The groups are shells around one centre, one inside the other: the same stretched ball of 6 dimensions in 6 sizes.
Known rows, each followed by its group:
[-30  27   5  -7 -10  13  31   3]  j243
[-10 -24 -24   6  -2 -16  -4   7]  j347
[-48  -4 -15  -6  -8  29   8  -6]  j243
[ 52 -43  -9  36  -8 -29 -17   6]  j138
[ 27 -14  -6  12   5 -35 -25  10]  j347
[ -5 -20 -22 -35  13 -19 -51  37]  j243
[17 23 25 -6 -8 15 24  0]  j573
[-21 -37 -37  -2   4 -18 -42  20]  j138
[ 35  25  28  26  -8 -12  43 -21]  j522
[ -5 -33 -25 -22  15 -13 -59  22]  j243
[-25 -26 -27 -41   3   9 -46  43]  j138
[ 12 -43 -26  19   3 -26 -17  -5]  j473
[-33 -12 -22 -19  14  -4 -22  -3]  j473
[ -9  34  20  15  -4   7  32 -28]  j573
[ 21   5   8   9  -5 -15  -7  13]  j573
[ 20   4   7   4  -2 -13 -11  13]  j573
[ 36   5  17  40 -20  -8  40 -11]  j522
[ -6  30  25 -11 -11  37  21  -2]  j473
[-24  15   4 -40  -3  29   1  21]  j347
[  9  14   8  22 -13 -12  28   0]  j573
[-33  14   1   6 -13  24  21  -7]  j347
[ -6   9  10  -9 -12  30  -1  12]  j347
[-41 -20 -27 -12   6  10 -17  -6]  j473
[ 24  -6   2   4   7 -22  -9  -4]  j573
[ -2  25  16 -16   5   5  -3   0]  j347
[-21  27  15 -23 -16  40  16  19]  j243
[-29 -51 -46 -25  16 -10 -55  15]  j522
[-20 -16 -17 -37  12   6 -40  20]  j473
[ 12  38  33  39 -22  14  66 -33]  j522
[ 35  16  21   5 -18  -3  23  23]  j243
[ 32 -18  -4  48  -4 -37   5 -16]  j522
[-11 -29 -24   4  13 -17 -19 -17]  j347
[-16   8   2  19  -1   6  25 -35]  j473
[-21 -21 -16 -12   6  14  -4 -16]  j243
[ 37  14  18   3   7 -26   8  -6]  j138
[-29   0 -10 -16   2  10 -19   9]  j473
[-11  10  10 -10  -5  31 -10   2]  j138
[  3  -4  -8 -13   1 -16   8  14]  j138
[ 32 -55 -24  13  -4 -19 -36  20]  j522
[ 14  38  36   7 -18  28  36  -4]  j347
[  7  -1   8  -8 -13  23   5  13]  j573
[-35  35  19 -16  -5  46  21 -18]  j243
[ 47 -18   7  51 -14 -19  10 -14]  j138
[  6 -45 -26  14   9 -17 -38  -7]  j522
[ -8   2  -1 -25   0  11 -21  23]  j573
[ 29  -8   3  32  -9 -21  -1   1]  j473
[-12  58  37  22  -8  18  63 -46]  j138
[ 33  -4   5   2   7 -28  -1  -1]  j522

New rows, each followed by its group:
[ 25  16  26   0  -4  17  17 -14]  j138
[11 -1  3 -2 -1 -5 13 -2]  j573
[  7  18  13 -15   5  -1  -4   4]  j573
[  0  13   1   5  10 -30  17 -17]  j138
[-13  -5  -2 -34  -3  31 -30  29]  j138
[ -1   5  -3  10 -11 -12  14  12]  j347
[-31  -2 -20 -42  12  -8 -23  25]  j138
[ 38  35  34  48 -24 -11  57 -12]  j138
[-16  41  26   4 -12  31  37 -18]  j573
[ 31 -12  -6  42  -7 -46   2   2]  j138
[-28 -40 -34 -47  16  10 -64  26]  j138
[ 29   7   8   4  11 -37   2  -7]  j138
[-29  -4 -16 -13   2  -1 -13  10]  j573
[ -4 -18 -11 -22  14   0 -33   2]  j347
[  0 -56 -40 -20   4 -18 -59  42]  j243
[-26  48  29  -6 -10  41  35 -19]  j522
[ 33  18  22  22 -21  -7  23  17]  j243
[-35 -13 -22 -26   6   6 -19  10]  j573
[  3 -31 -24  14  -9 -20  -8  18]  j243
[ -5 -30 -24  11  10 -23 -38  -1]  j243
[ 21   6  18  -5 -11  22   7   6]  j347
[ -9   1   2 -26  -8  29 -19  28]  j243
[ -4 -10 -13  31  -8 -23  24 -13]  j138
[ 36  12  26  37 -18   4  30 -15]  j522
[ 47  -9   9  49 -16 -26  26 -10]  j243
[-10 -64 -46 -30  12  -7 -66  31]  j243
[  9  47  41   5 -22  35  47  -5]  j522
[-21 -10 -13  -7  10   2 -12 -15]  j573
[ 21  13  18  26 -19   4  26   0]  j573
[ -6   4  -8 -15   9 -23 -28  21]  j138
[  1 -13 -15  18   7 -32 -24  -3]  j138
[-14 -48 -34 -24  16  -3 -60  11]  j243
[ 32   0  11  19   1 -19   3 -12]  j473
[-43  32   8 -32   8  27  19 -17]  j138
[-10  15  19  13 -15  43  28 -25]  j138
[-37 -23 -32  -6   6  -8 -24   3]  j522
[ 17 -25  -8  22 -10  -5   5  -4]  j573
[-32 -38 -36 -36  11   7 -58  28]  j243
[-23  20  13  -5  -7  36  40 -28]  j138
[-25 -14 -21 -29   2   5 -25  27]  j473
[ -9  14  10  14 -14  19  17  -6]  j573
[  7  26  30  -2 -15  40  32 -11]  j243
[ 13  -8  -3  26 -15 -14  24   1]  j522
[ -8 -38 -33   5  12 -30 -34   0]  j473
